There are 4 nested groupings, the coarsest first. Each group lies inside one group of the grouping before and may be the whole of it. The rows also spread widely along 15 directions, which tell nothing about the answers.
(in the rows, 128 means zero)
Some rows, each with its group in each grouping after it:
[136 166  78 119 158 138 117 160  34 125 108 147 168 154 110 124  92  96
 172 194  78 147 169 151 155 144 171 135  92 162 145 150 158 182 151]  Vem Zos Z_271 Z_687
[197 145 101 160 196  97 125 102 138 132 107 152 183 134  85 119 167 134
 100  92 138 123 121 123  94 139 174 112 131 126  51 127 152 171 126]  Vem Zos Z_937 Z_281
[140 137 150  92 117 106 106 167  70 147 135 182 125 112  96 164 120 118
 146 127  63  83 148 142 147 120 167 138 150 138 152 109 110 151 150]  Nog zulim Z_311 Z_272
[162  81 148  46 128 132 132 185 106 142 112 126 131 119 117 151 109 112
 136 158  98 173 107 126 105  98 114 143 162 159 106 146  69 140 164]  Vem Ropu Z_614 Z_140
[172 163  87 137 156 133 123 132 120  78 125 103 147  80 169 118  85 118
 104 121 140 139 138 147 123 165 108  77 162 133 106 119  90 182 158]  Vem gozek Z_19 Z_239
[136 169 117 163 155 119 177 154 139 101 146 179 144 154 130  83 159 119
 114 149 102 140 204  89 141 136 134 135  91 105  71 138 139 160 158]  Vem kefon Z_143 Z_15
[139 101 135 101 121 130 169 164 132 132 130 168 144 142 120 106 159 122
 136 167 105 197 172 130 137  99 145 152  75 140  87 154  89 123 139]  Vem Ropu Z_614 Z_73
[176  96 160 162 143  84  84 107 129 154 170 127 134 164  73 187 143 127
 122 141  86 155 107  82 135 141 177 123 126 169 130 162 104 119 126]  Vem kefon Z_794 Z_166
[133 102  82  97 141 118 140 166  98 109  91 112 158 126 148 103 107 146
 127 140 152 187 148 152 124 120 148 130  94 134 108 124  74 142  98]  Vem Zos Z_937 Z_638
[122 160  90 141 128 139  87 146 111 111 135 169 118 165 133 169 102 129
  92 102  90  70 170  83 159 127 140 120 142 135 191 106  91 152 184]  Vem kefon Z_143 Z_667
[188  94 102 190 149 119 105 133  82  81 188 161 126 174 127  90  92 105
 149 190  77 154 141 127 142 107 154 106 108 193 164 150 135 158 157]  Nog Mes Z_501 Z_79
[140 105 102 110 146 129 190 172 116 104 139 150 173  94 165  80 112 137
 111 156 136 211 173 143 126 122 161 155  89 146  77 123  58 142 140]  Vem gozek Z_449 Z_336
[134 106 101 156 108 134 142 139 144 120 134 191 122 160 135 126 146 131
 114 110  97 100 172 113 141 133 100 106  92 132 160 143  67 107 116]  Vem Zos Z_271 Z_150
[141 120 147 125 121 183 207 124  89 125  59 179 186 179  85 142 112  58
 112  96  71 155 175  87 130 134 148 172 140 112  51 111 176 229 136]  Vem Zos Z_897 Z_648
[140 120  93 139 146 119 122 149 116 102 151 157 132  89 182 118  91 165
 111 145 118 156 143 149 136 125 146 118 129 165 156 104  52 139 150]  Nog Mes Z_163 Z_98
[134 148  97 171 157 120 164 111 133 107 104 172 152 100 166 102 139 162
 128 133 117 159 177 174 150 161 135 104  86 127 106 115 102 157  82]  Nog Mes Z_501 Z_388
[ 67 228 145 164  86 121 176 126  93 110  91 167 146  90 144 121 154 117
 169 142 109 138 222 174 193 218 155 125  82  52  85 114 161 176  85]  Nog nopi Z_269 Z_324
[159 142 122 136  45 190  90 100 161 115 142 134 142 131 111 159 165  51
 134  96 129 139 151 149 162 134 100  64 103 157 139 199  75 101 184]  Vem Zos Z_897 Z_9
[145 111 156 105 129 119 116  89 153 169  76 107 128 141 106 207 165 140
 144 147  85 210 154 159 175 140 129 108  72 153 115 156  89 123  54]  Vem kefon Z_794 Z_418
[127 106  82 130 124 171 128 136 121 125  94 155 174 214 119 115 127  97
 129 113 114 154 155 114 144  95 100 123  78 177 144 165 108 139 161]  Nog zulim Z_311 Z_571
[141  97 100 120 201  71 184 180  82 132  92 187 171 161 107  60 143 168
 129 138 106 132 168 132 109  98 181 177  81 111  67  87 143 175  69]  Nog mapim Z_943 Z_591
[120 132 136 159  85 137 146 142  87  84 137 146 131 152 141 114  96  88
 145 143  95 155 182 130 170 139 142 126 111 119 131 121 127 174 130]  Nog nopi Z_633 Z_570
[163 133 133 162  87 155 155 137 129  44 131 141 106 158 142  88 118  75
 118 128 115 145 184 111 151 112 103  98 131  97  95 123 138 186 145]  Vem kefon Z_794 Z_166
[130 129 102 107 157 105 125 180 101 134 113 180 116 157 130 103 144 157
 155 187  87 134 158 143 139  96 124 139  95 149 138 130 124 139 144]  Nog mapim Z_943 Z_591
[123 100 109  73 111 157 120 140 133 144  69 150 127 160 143 154 138 139
 139 141 106 189 154 169 164  78 114 131  85 167 149 130  77 122 131]  Nog nopi Z_269 Z_324
[175 135 122 116 131 146 135 158 142  84 185 113 138 122 140 112  98  67
  85  93 104 113 187  89 142 102 114 101 138 134 110 134  62 154 195]  Vem kefon Z_794 Z_418
[177 154 112 135 107 141  74 126 123  87 134 156 106 110 135 126 135 117
 132 130 126 122 133 172 146  98 142  84 150 145 141 116 123 153 186]  Nog Mes Z_501 Z_79
[144 189 113 134 125 133  93 126 137  96 113 105 133  95 145 162 116 121
 104 100 144 120 131 118 135 169 119  85 175 111 111 122 100 166 172]  Vem kefon Z_143 Z_667
[164 103 120 146 102 157 143 118 135  97 127 163 150 135 128 125 139 107
 115 131 124 188 155 138 146 112 158 124  98 152 107 142  95 142 140]  Vem kefon Z_143 Z_667
[172 124 151  82 162  96 140 132 170 137  82 118 101  80 144 159 160 167
 130 150 105 175 131 165 125 134  83  93 140 124  75 129  80 139  81]  Vem kefon Z_794 Z_418
[144 133 119 132 166  85 105 129 149 143 116 113 129 121 133 179 124 175
  93 101 121 130 120  94 116 161 132 109 152 125 121 107  70 135 112]  Vem Zos Z_271 Z_687
[169 100 118 148 168  98  89 114 131 169 181 123 163 185  80 179 131 114
 108 116  71 135 147  74 144 132 170 117  88 191 151 167  74 110 139]  Vem Zos Z_897 Z_9
[143 166 107 106  94 169 149 133 133  75  67 174 114  21 195 136 120 161
 113 133 152 176 126 194 125 152 123 106 186 112  95  83  87 180 165]  Vem Zos Z_897 Z_9
[121 142 119 175 136  90 116 155  42 125 167 175 174 154  89 121 101 117
 144 140  91 106 147  99 141 162 214 157 118 141 144 124 144 163 145]  Nog zulim Z_311 Z_272
[ 98 164  92 122 113 107 119 188  80  83  94 117 125 155 143  74 119 123
 157 128 148 100 175 143 146 136 109 106 112  73 121 113 129 157 109]  Nog Mes Z_501 Z_79
[124  89 126 103 109 141 129 149  99 122  60 139 127 186 124 153 100 119
 136 113  96 135 129 118 135 115  84 124 141 137 148 117 111 165 108]  Nog zulim Z_311 Z_571
[165 124 132 162 140 121 103 100 131 132 133 136 162 148  94 177 130 116
  98  98 113 139 120  90 130 151 170 121 141 148 113 137 109 152 141]  Vem kefon Z_143 Z_667
[134 166  98 141 129 120 124 148 137  87 114 166 109 127 155 104 151 163
 118 149 138 149 170 139 143 120 143 115 108 104 116 105 115 152 152]  Vem Ropu Z_614 Z_140
[146 127 148 136 140 121 140 126 158 130 123  80 144 150 128 162 119 112
 107 130 118 200 129  67 120 163 103 116 143 134  69 151  97 153 143]  Vem Zos Z_271 Z_150
[144 184 148 143 142 107 117 126 170 141 146 121 132 154 102 144 186 113
 129 144 108 155 169  94 146 149 120 103  98 116  76 171 128 132 164]  Vem Ropu Z_614 Z_140
[102 147  56 202 128 145 135 127 161  95 127 186 141 149 180 129 113 166
  63  64 145  79 156  73 124 174  93 102 130 118 174 111  47 126 154]  Vem Zos Z_271 Z_687

New rows. What belongs after each?
[118 136 154 133  91 118 126 151 103 123 149  91 140 163 104 141 132  89
 160 182 109 215 163  94 160 157 156 135  91 132  94 173 122 137 141]  Vem Zos Z_897 Z_9
[140 137  82 115 133 120  89 165 119  98 104 121 119 168 141 110 134 155
 131 169 160 180 130 129 129  98 136 121 114 142 124 126 114 137 173]  Vem gozek Z_449 Z_336
[122  88  92 199 159  79 195 161 120 104 161 154 187 151 140  49 136 141
 131 143 140 147 161  95 106 191 116 124  61 120  93 183  69 106  57]  Vem kefon Z_143 Z_667
[110 134 125 130 113 143 127 114 142 141  73 146 134 153 140 172 133 130
 132 105  98 136 148 140 155 153  80 102 121 133 142 136  92 143 106]  Nog nopi Z_633 Z_570
[136 119 111 126 114 145 120 133  80 137  73 147 186 180  86 117 143  88
 171 138 132 161 108 150 125 132 140 135 111 148  98 171 163 153 135]  Nog nopi Z_269 Z_324
[112 117 131 123 148  82 127 161  40 147  95 101 167 189  76 147  96 103
 161 137  82 117 156 102 141 179 156 140 101 102 126 140 136 170  50]  Vem Ropu Z_614 Z_140
[128 138 100 140 147  95  78 138  90 143 128 133 126 213  91 161 134 141
 137 157  82 144 185 106 178 109 198 136  55 145 167 120 132 136 111]  Vem Zos Z_271 Z_687
[133 134 128 123 132 137 176 144 131 101  81 105 153 148 137  97 138 107
 144 162 135 219 161 128 135 143  98 123  96 114  47 161 129 168 107]  Vem kefon Z_794 Z_166
[147 103 130 117 128 108  90 123 115 131  99  73 151 149 115 158 110 117
 133 104 133 164 116 136 136 132 133 102 125 140 117 130  93 146  91]  Nog Mes Z_163 Z_98
[130  95 106 112 112 156 151 150 109 114 105 118 162 144 148 127  99 108
 132 151 127 204 146 133 138 137 113 129 100 160 120 156  69 137 131]  Vem gozek Z_449 Z_336
[179 122 133 146 112 143 114 117 135 127 182 194 167 131  92 130 156  91
  98  85 112 127 151 123 143  83 209 141 116 160 111 125 104 131 207]  Nog nopi Z_269 Z_324
[176 123  84 122 122 182 104 113 114 121 138 134 210 156  88 128 127  52
 102  73 135 142 158 133 147  90 181 118  85 179 118 169  90 143 188]  Vem kefon Z_794 Z_166
[193 126 134 139  88 146  45 105 130  69 125  86  78 156 129 162 100  87
 126 126 113 146 118 138 159  90 113  62 164 153 156 113 135 177 172]  Nog mapim Z_943 Z_591
[131 166 143  89 141  98  74 172  99 147 111  89 131 131 108 161 120 121
 154 151 121 133  93 111 115 145 115 117 184 130 103 144 129 153 179]  Nog Mes Z_163 Z_98
[184 135 114 165 119 136  75  76 151  98 118 114 108 157 122 183 120 106
  99  80  95 106 151 122 159 139 113  53 136 139 158 117 105 162 119]  Vem Zos Z_897 Z_9
[162 113 146 104 143 128 129 149 135 142 138 118 152 190  82 156 133  72
 107 101  80 125 167  66 137 105 122 130 121 138  96 154 102 147 155]  Vem kefon Z_143 Z_667
[143 135 149 147 132  98 150 133 125 109 145 140 128  99 140 153 112 144
  94 113 105 144 166 108 142 164 167 130 141 105 101  84  84 163 113]  Vem gozek Z_449 Z_336
[111 109 118  87 137 128 117 182  99 146 151 134 146 141 141 156  80 126
 107 123  87 140 158  93 146 102 151 158 129 164 159 112  46 134 176]  Nog Mes Z_163 Z_98
[143 147  81 173 202  92 161 155 148  98 130 208 121 156 172  68 146 202
 110 173 105 151 166 110 120 111 116 131 103 147 112 104 129 158 156]  Nog zulim Z_311 Z_571
[186 142  78  95 182 153 149 150 115 134  91 154 184 188  88  88 150  62
 132 111  89  97 187 142 126  90  89 103  87 144  82 166 145 169 153]  Vem gozek Z_19 Z_239
[183 135 122 164 127 132  59  80 152 131 106 144 153 178  76 165 165 111
  99  59 140 111  99 115 125 102 164  99 150 142 109 119 148 154 165]  Nog Mes Z_163 Z_98
[158  98 121 185  85 125 119 131  71  94 137 202 161 145  83 117 135 111
 129 124 138 125 107 120 118 140 218 151 139 127 122 127 144 152 137]  Vem kefon Z_143 Z_667
[137 123 129 108 114 114 118 144  83 129  83  93 153 157  91 150 117  90
 149 108 114 124 147 130 138 155 130 109 117 102 108 137 121 158  73]  Vem Zos Z_271 Z_687
[121 190  92  92 145 147 105 145 119 150 104 164 168 109 131 142 150 136
 139 143 122 160 154 163 151 117 151 128 104 169 118 144 108 139 204]  Nog zulim Z_311 Z_272
[113  87 146  93  87 140 136 139 122 143  66 107 133 145 131 154 135 116
 172 146 115 196 131 165 149 141  81 110 101 138 117 166  78 120  69]  Nog Mes Z_501 Z_388
[133 166  56 142 120 144  72 107 124  88  66  93 159 121 152 136 117 145
 111  87 196 145 120 166 135 155 134  72 121 120 139 122  92 155 129]  Vem Ropu Z_614 Z_140
[161 125 131 111 114 169 198 160 101 108 126 189 199  84 121  84 117  54
 126  86 109 108 151 146 106 136 108 128 154 133  67 149 101 174 173]  Nog zulim Z_311 Z_571
[158 147 147  87 136 108 118 149 163 135 124 111 125 121 122 140 157 115
 122  98 110 119 154 130 134 112  82  88 133 123  92 137  85 132 146]  Nog zulim Z_311 Z_571
[186 118 139 137 146 116  88 118 164 162 148 166 115 174  83 184 169 119
 112 115  71  99 125  88 125 113 111  99 136 164 138 159 102 111 164]  Vem Zos Z_271 Z_687
[148 147 117 151 158  99 132 144 135 130 126 145 161 143 112 110 167 151
 126 161 154 184 115 106 104 149 156 140 121 133  59 151 134 137 163]  Vem gozek Z_449 Z_336
[ 95 170  71 197 140 127 123 105 136 102  60 124 182 198 126 119 151 152
 107 100 185 166 143  89 133 179 144 122  91  96  87 135 150 162 108]  Vem kefon Z_143 Z_667
[112 155  96 171  66 121  93 169  95  71 159 163 110 133 141 104 129 121
 143 143 148  90 152 122 148 159 134 100 123 103 173 147  95 114 158]  Vem kefon Z_143 Z_667
[134 116 123 140 125  84 110 151 139 122 130 143 140 150 113 120 152 155
 106  80 152 113 126 101 115 119 144 122 130 111 108 111  87 121 127]  Nog zulim Z_311 Z_272
[163  64 138 159 113 114 136 137 117  99 146 143 109 213 113 124 120 111
 125 157  82 174 172  95 154  98 142 129  82 146 138 128 111 141 100]  Vem gozek Z_449 Z_336
[135 131  72 111  81 133  65 144 104 151 120 190 147 174  77 125 204 109
 164 114 130  74 180 197 173  92 161  97  23 144 190 176  87  61 122]  Vem gozek Z_449 Z_336
[ 96 139 118 104 118 148 173 176 126 131  85 224 129 113 155 119 146 162
 117 135 107 129 157 131 128 117 117 167 136 117 111  99  98 150 166]  Nog mapim Z_943 Z_591
[148 137 126 150 103 128  72 106 162 119 139 124 131 122 133 178 129 131
  94  67 140 113 106 109 133 144 113  81 162 148 152 130  63 121 171]  Nog zulim Z_311 Z_571
[150 114  63 166 149 152 111 102  94 129 141 135 227 147 117 120  98  82
 116  72 123 122 158 149 147 141 168 103  68 184 154 161  73 139 123]  Nog Mes Z_163 Z_98
[136 182 109 172 132 140 146 107 136  87 110 132 149 134 146 109 142 123
 124 150 134 200 186 138 159 155 156 110  82 113  79 129 145 180 136]  Vem Ropu Z_614 Z_140
[161 135  96 128 152 131  85 119 156 136 118 141 160 182 103 137 158 125
 102  81 130 129 143 115 136  80 137 106 100 165 121 136 105 132 174]  Nog zulim Z_311 Z_272
[196 118 122 126 106 119  96 143 101  81 186  80 137 109 121 114  99  64
 132 131 124 144 156 151 148 123 148  76 119 145 122 150  82 143 148]  Vem gozek Z_19 Z_239
[157 154 116 115 153  96  93 167 136 113 143 141  97 158 131 120 133 129
 120 113  97  64 154 108 131 101  91  94 153 119 139 114 111 143 172]  Nog nopi Z_269 Z_324
[214 140 135  96 164 117  98 138 132 108 131  92 114 132 115 143 119  92
 128 148  91 144 136 133 126 105 102  80 159 151  92 137 127 174 167]  Vem gozek Z_449 Z_336
[106 168  95  72 122 101  74 200  57 138  95 149 137 149 100 122 137 137
 166 140 129  88 140 151 140 107 156 137 123 119 149 121 132 137 164]  Nog zulim Z_311 Z_571
[119 115 112 151  94 154 151 137  97  99  80 163 165 166 124  96 129 107
 138 120 142 171 148 139 137 121 149 143 105 116  95 121 141 170 120]  Nog Mes Z_163 Z_98
[136 112 115 187 112  89  70 120 132 110 140 149  92 206 113 145 167 175
 141 190 122 185 137 106 162 120 172 118  71 150 164 145 126 104 114]  Vem kefon Z_143 Z_667
[ 78 176  94 160  82 126  89 159 140  74  97  95  85 212 159 109 148 159
 142 195 180 224 157  87 159 128 117 119  89 100 121 138 146 135 170]  Vem Zos Z_937 Z_638
[120 125 113  89 121 110  81 164 138 132  67 159  84 181 132 146 162 189
 130 141 137 146 114 129 132  71 122 138 140 124 139  93 120 128 156]  Nog nopi Z_269 Z_324
[132 116 146  79  70 145 165 168  70 124 132 123 172 102 107 111 133  56
 177 164 110 197 201 190 174 131 173 139  52 128  90 167  89 129 105]  Vem gozek Z_449 Z_336
[162 184 118 190 155 115 104 123 167  83 181 128 119 190 118 120 141 110
  76 106 114 118 187  39 150 114 146 108 125 113  99 118 141 168 206]  Vem kefon Z_794 Z_418
[155 118 111 123 150  87  90 133 107 138 139 100 148 135 110 157 122 140
 121 130 121 155 142 132 146 138 177 114 100 146 131 127  81 129 108]  Vem gozek Z_19 Z_239
[162 135  95 184 145 116  69 101 106 115 175 126 149 193  95 160 104 100
  98  95  87  97 175  88 168 131 188  98  88 156 184 131 104 149 144]  Vem Ropu Z_614 Z_140
[135 120  90 140 117 154 134 139 106 120  91 193 162 167 112 100 149 108
 141 118 116 114 152 152 138 111 126 125  91 142 130 144 130 147 136]  Nog mapim Z_943 Z_591
[139 168 117 166 125 109  98 134 117 102 148 161 125 136 129 112 150 143
 135 157 127 155 156 138 154 119 185 123 107 129 117 112 144 151 166]  Nog Mes Z_163 Z_98
[165  62 128 136 141 115 150 121 110 139 132  87 194 185  85 123 116  64
 135 105  98 162 159 111 134 146 122 104  61 150 103 190  79 131  56]  Vem Ropu Z_614 Z_73
[175 125 149 116 127  94  85 158 120 118 180  93 113 155  96 152 120 102
 114 138 105 152 142  77 135 102 173 124 141 136 109 125 107 143 177]  Vem Zos Z_271 Z_150
[138 155  72 114 148 109 107 171  65 100 122 132 162 111 134  76 115 127
 159 158 139 134 160 185 143 120 172 117  87 137 126 127 122 157 135]  Nog mapim Z_943 Z_591
[111 140  94 148 146  94 112 158  98 112 119 110 154 138 147 103 112 153
 143 149 148 158 132 130 129 157 137 118 111 128 121 132 102 141 115]  Nog Mes Z_163 Z_98
[195  57 175 127 105 126 161 143 167 117 181 162 108 141 111 136 143  88
  98 114  73 141 157  88 121  93 110 118 134 143  99 145  63 121 141]  Vem Zos Z_937 Z_281
[175 137 116 171  80 171 115 116 166  77 178 175 140 128 124 119 146  80
  74  67 144 109 156  99 139 102 149 103 138 132 119 135  83 133 218]  Vem kefon Z_794 Z_418
[140 151 139 173 136  80 125 135 149 117 194 107 161 112 115 128 141 121
  92  84 145 119 156  69 129 177 165 114 121 101  85 143  70 119 135]  Vem kefon Z_794 Z_418
[ 87 140 142 165  75 100 139 140 107 103 165 164 130 129 138 129 130 142
 111 102 118 142 216 121 193 138 224 156  71  86 140  73  84 132 105]  Nog nopi Z_269 Z_324
[132 146  80 118 143 128 146 160  59 122 116 121 227 117 105  82 121  96
 154 146 157 189 149 152 123 157 203 148  82 141  66 163 124 158 139]  Vem Zos Z_897 Z_9
[110 161 113 139 129 142 140 133 111 140  81 164 163 158 110 145 146 121
 134 130 113 137 147 113 134 167 127 134 116 117 107 151 133 158 140]  Vem Ropu Z_614 Z_140
[140 115 151 129 143  37  90 157 100 150 168 157 103 118 107 156 146 186
 143 153  85 117 142 134 149 133 190 129 108 136 159 104  86 107  90]  Nog zulim Z_311 Z_571
[ 83 142  90 147 120  81  82 171 113 123 121 138 105 130 158 155 122 198
 134 152 144 103 110 105 128 191 104 107 140 118 190 141  53  92 115]  Vem kefon Z_143 Z_667
[184 116  97 161 168  69  91 128 122  93 164 145 110 132 133 134 111 171
  76  88 112  81 164 120 139 113 188  99 125 122 158  59  77 149 105]  Vem gozek Z_449 Z_336
[134  84 109 120 184  58 163 186  87 120 123 126 144 118 152 102  93 188
 124 168 125 171 129 116 100 157 147 151 126 125 102 105  70 145  71]  Vem gozek Z_449 Z_336
[169 111  51 166 142 155  95  77 130 115  88 126 174 213 107 134 134  95
 113  70 116 120 186 152 168 110 130  68  34 160 166 148 103 140  74]  Vem Zos Z_271 Z_687
[ 86 171 127 156  79 113  35 126 116 142 140 137 110 163 107 211 132 144
 112  90 118  84 141  87 179 150 179 122 129 122 200 106  95 118 169]  Nog mapim Z_943 Z_591
[139 175 122 177 134 108 106 131 118 116 144 163 114 105 146 134 129 130
 159 162  89  91 128 143 135 193  79  73 152 136 152 160 119 140 143]  Nog Mes Z_163 Z_98
[124 135 116 128  60 174 125 137 116 102  97 183 127 147 122 139 142  96
 128 105 119 115 165 144 155 121 125 115 115 111 148 132 104 142 152]  Vem Ropu Z_614 Z_140
[138  83 135  76 141 120 162 166  85 150  89 160 140 165 104 146 123 130
 138 159  64 178 170 125 144  98 163 169  98 142 107 112 110 161  97]  Vem Zos Z_897 Z_9
[158 140 116 153 148  65  82 135 120 106 141 119 102 139 124 129 153 172
 146 187 126 170 142 140 149 134 170 102  95 132 126 131 122 128 101]  Vem kefon Z_143 Z_667
[145 155 129 181 118 107 120 137 123  60 181  95 101  97 180 135  71 138
 102 165 127 190 143  83 140 175 150 105 164 125 122 104  92 173 169]  Vem Zos Z_271 Z_150
[179 118 136  87 126 114 117 153  92  97 104  93 123 106 124 120 114 112
 157 179 124 202 129 174 131 114 149 109 130 132  87 131 123 173 118]  Vem Ropu Z_614 Z_140
[167 137 143 131 155 134 168 115 102 108 109 103 174 134 108 137  97  67
 115 103  82 151 185 117 150 153 144 116 119 117  67 126 132 210  94]  Vem kefon Z_794 Z_166
[110 112  85 145 115 146 128 143  97 117  80 127 185 177 132  98 121 116
 158 147 167 193  98 132 116 150 112 130 108 153 109 177 123 137 141]  Nog nopi Z_269 Z_324
[154 179 130  85 134 164 158 139 146 110  87 165 113 102 156 140 126  91
 123  98  57  81 205 165 161 117  43  76 143 118 119 112 106 186 152]  Nog zulim Z_311 Z_571
[175  93 119 146 142 111  95 136 102 124 183 156 144 155  95 150 111 116
 102 122  91 124 139  93 139 103 197 138 119 173 157 130  84 132 160]  Vem kefon Z_794 Z_418
[160 136 150 163 128  88 102 100 136 136 113  72 145 165  80 156 162  98
 155 133 126 162 125 114 132 186 118  78 108 114  76 185 145 138  75]  Vem Zos Z_937 Z_281
[142  51 146 125 128  78 163 154 109 139 137  78 165 143 115 123 115 109
 148 130 115 169 143 122 123 179 103 109  82 129 102 178  42 103  20]  Vem gozek Z_449 Z_336
[151 119 114 170  48 140  44 102 146  66 127 129  80 164 133 168 135 133
 102  98 156 135 129 122 168 107 153  81 132 123 184 107  91 124 146]  Vem kefon Z_143 Z_667
[121 138 144  67 121 123 186 162 101 131  26 120 145 124 116 118 154 117
 170 155 113 190 170 169 135 148 107 134 105  79  35 129 146 179  58]  Vem Zos Z_897 Z_9
[188  81 173 152 134  68 110 131 128 113 141 140 112 145  96 139 139 151
 119 127 116 154  83  98 101 117 156 126 175 133  90 105 131 154 120]  Nog zulim Z_311 Z_571
[132 164 113 109 130 106 101 171 141 120 149 137 117  98 144 142 139 145
 115 129 130 106 143 115 131 142 117 105 146 122 132 138  60 113 173]  Vem kefon Z_143 Z_667
[198 133 123 100 129 152 117 127 157  93 101 146  74 126 150 146 132 119
 119 150  81 152 159 156 145  81  84  78 145 145 122 111 114 170 157]  Vem Zos Z_271 Z_150
[151 106 133 102 106 111 118 172 157 135 191 154 125 105 129 134 159 135
 103 129 129 150 149 115 133 101 151 132 112 148 121 144  27  78 185]  Vem gozek Z_19 Z_239
[179 115  90 117 151  94  77 165 117  83 134 124  81 214 115 113 116 133
  97 107  96  82 182  91 145  50 139 100 121 116 156  74 120 164 141]  Vem Zos Z_897 Z_9
[ 98 127 132 151  69 156 155 129 166  98 115 116 131 126 171 131 125 104
 117  94 134 152 171 120 156 168  57  90 106 109 122 149  52 125 112]  Nog mapim Z_943 Z_591
[153 111 118 156  94 127 108 120  76  98 107 162 151 139 107 128 114 110
 139 103 122 120 126 156 140 134 167 113 129 133 145 113 131 164 110]  Nog zulim Z_311 Z_571
[192 109 176 176 146  76 108  92 115 118 158 115 131 127  98 164 117 122
 131 137  80 165 117 117 138 159 169 101 144 153 107 123 135 171  97]  Nog zulim Z_311 Z_571
[144 106 171 123  80  76  85 172 109 110 183  99 109 148  92 127 139 109
 134 129 130 142 141  98 146 101 186 135 122 108 112 118 101 121 141]  Nog mapim Z_943 Z_591
[101 154 143 139 116 136 162 107 133 138 102 113 166 131 138 157 128 102
 140 115  89 183 205 140 185 177 115 106  63 129 105 149  91 151  79]  Nog zulim Z_311 Z_272
[106 168 115 118 131 107 108 170  88 126 108 106 144 125 132 153 102 136
 137 145 135 133 120 103 122 186 125 126 162 114 119 134 106 153 155]  Vem gozek Z_449 Z_336
[116 168 133 138 103 171 131 124 144 129 132 128 171 143 128 149 127  74
 113 100 117 159 166  99 156 141 123 123 122 139  97 153 103 153 198]  Nog Mes Z_163 Z_98
[161 139 117 140 107 187 128  86 155 139  77 189 139 124 128 175 164 117
 139 153  98 185 123 165 141 144  99  99 119 177 122 172 118 139 160]  Vem Zos Z_271 Z_687
[201  72 137 102 136 107 131 168 122 114 153 159 110 135 107 107 140 105
 140 147  83 110 133 136 113  91  97 103 133 149 121 160  84 122 123]  Vem kefon Z_794 Z_418
[145 105 150 144 149  87  98 109 107 155 126  82 160 220  68 161 134 103
 135 121  85 181 173 101 173 111 195 135  56 142 107 129 141 154  71]  Nog Mes Z_163 Z_98
[159 135 160 115 145  99 175 181 108 100 125 124 134 169  97  94 131  93
 113 131 107 148 173  71 118 112 144 156 148  73  26  99 166 200 146]  Vem gozek Z_19 Z_239
[113 170 109 110 130 137 101 145 126 137  85 161 123 159 122 163 148 152
 122 146 115 152 147 112 146 120 145 140 125 128 127 119 126 152 181]  Vem Ropu Z_614 Z_73
[162 142 179 146  50 129 106 126 131  79 146 129  84 149 106 132 149  63
 136  99  96 108 193 140 180 100 135  86 122  81 114 104 140 161 123]  Nog Mes Z_163 Z_98
[194 116 100 132 147 118 122 147 175  97 157 143 119 131 146  84 165 134
 118 155 141 165 141 142 114  93  94  83 104 159  98 162  78 108 170]  Vem gozek Z_449 Z_336
[145 117  95 163 124 135 118 112 127  99 116 144 124 132 160 145 111 159
 118 164 125 207 132 135 144 142 152 114 110 162 144 122  92 146 129]  Vem Zos Z_271 Z_150
[148 119 126 152 103 126  97 115 132 123 130  90 164 142 106 151 136 108
 128 131 163 201  98 108 121 161 151 110 123 149  94 177 100 123 147]  Vem Zos Z_937 Z_638
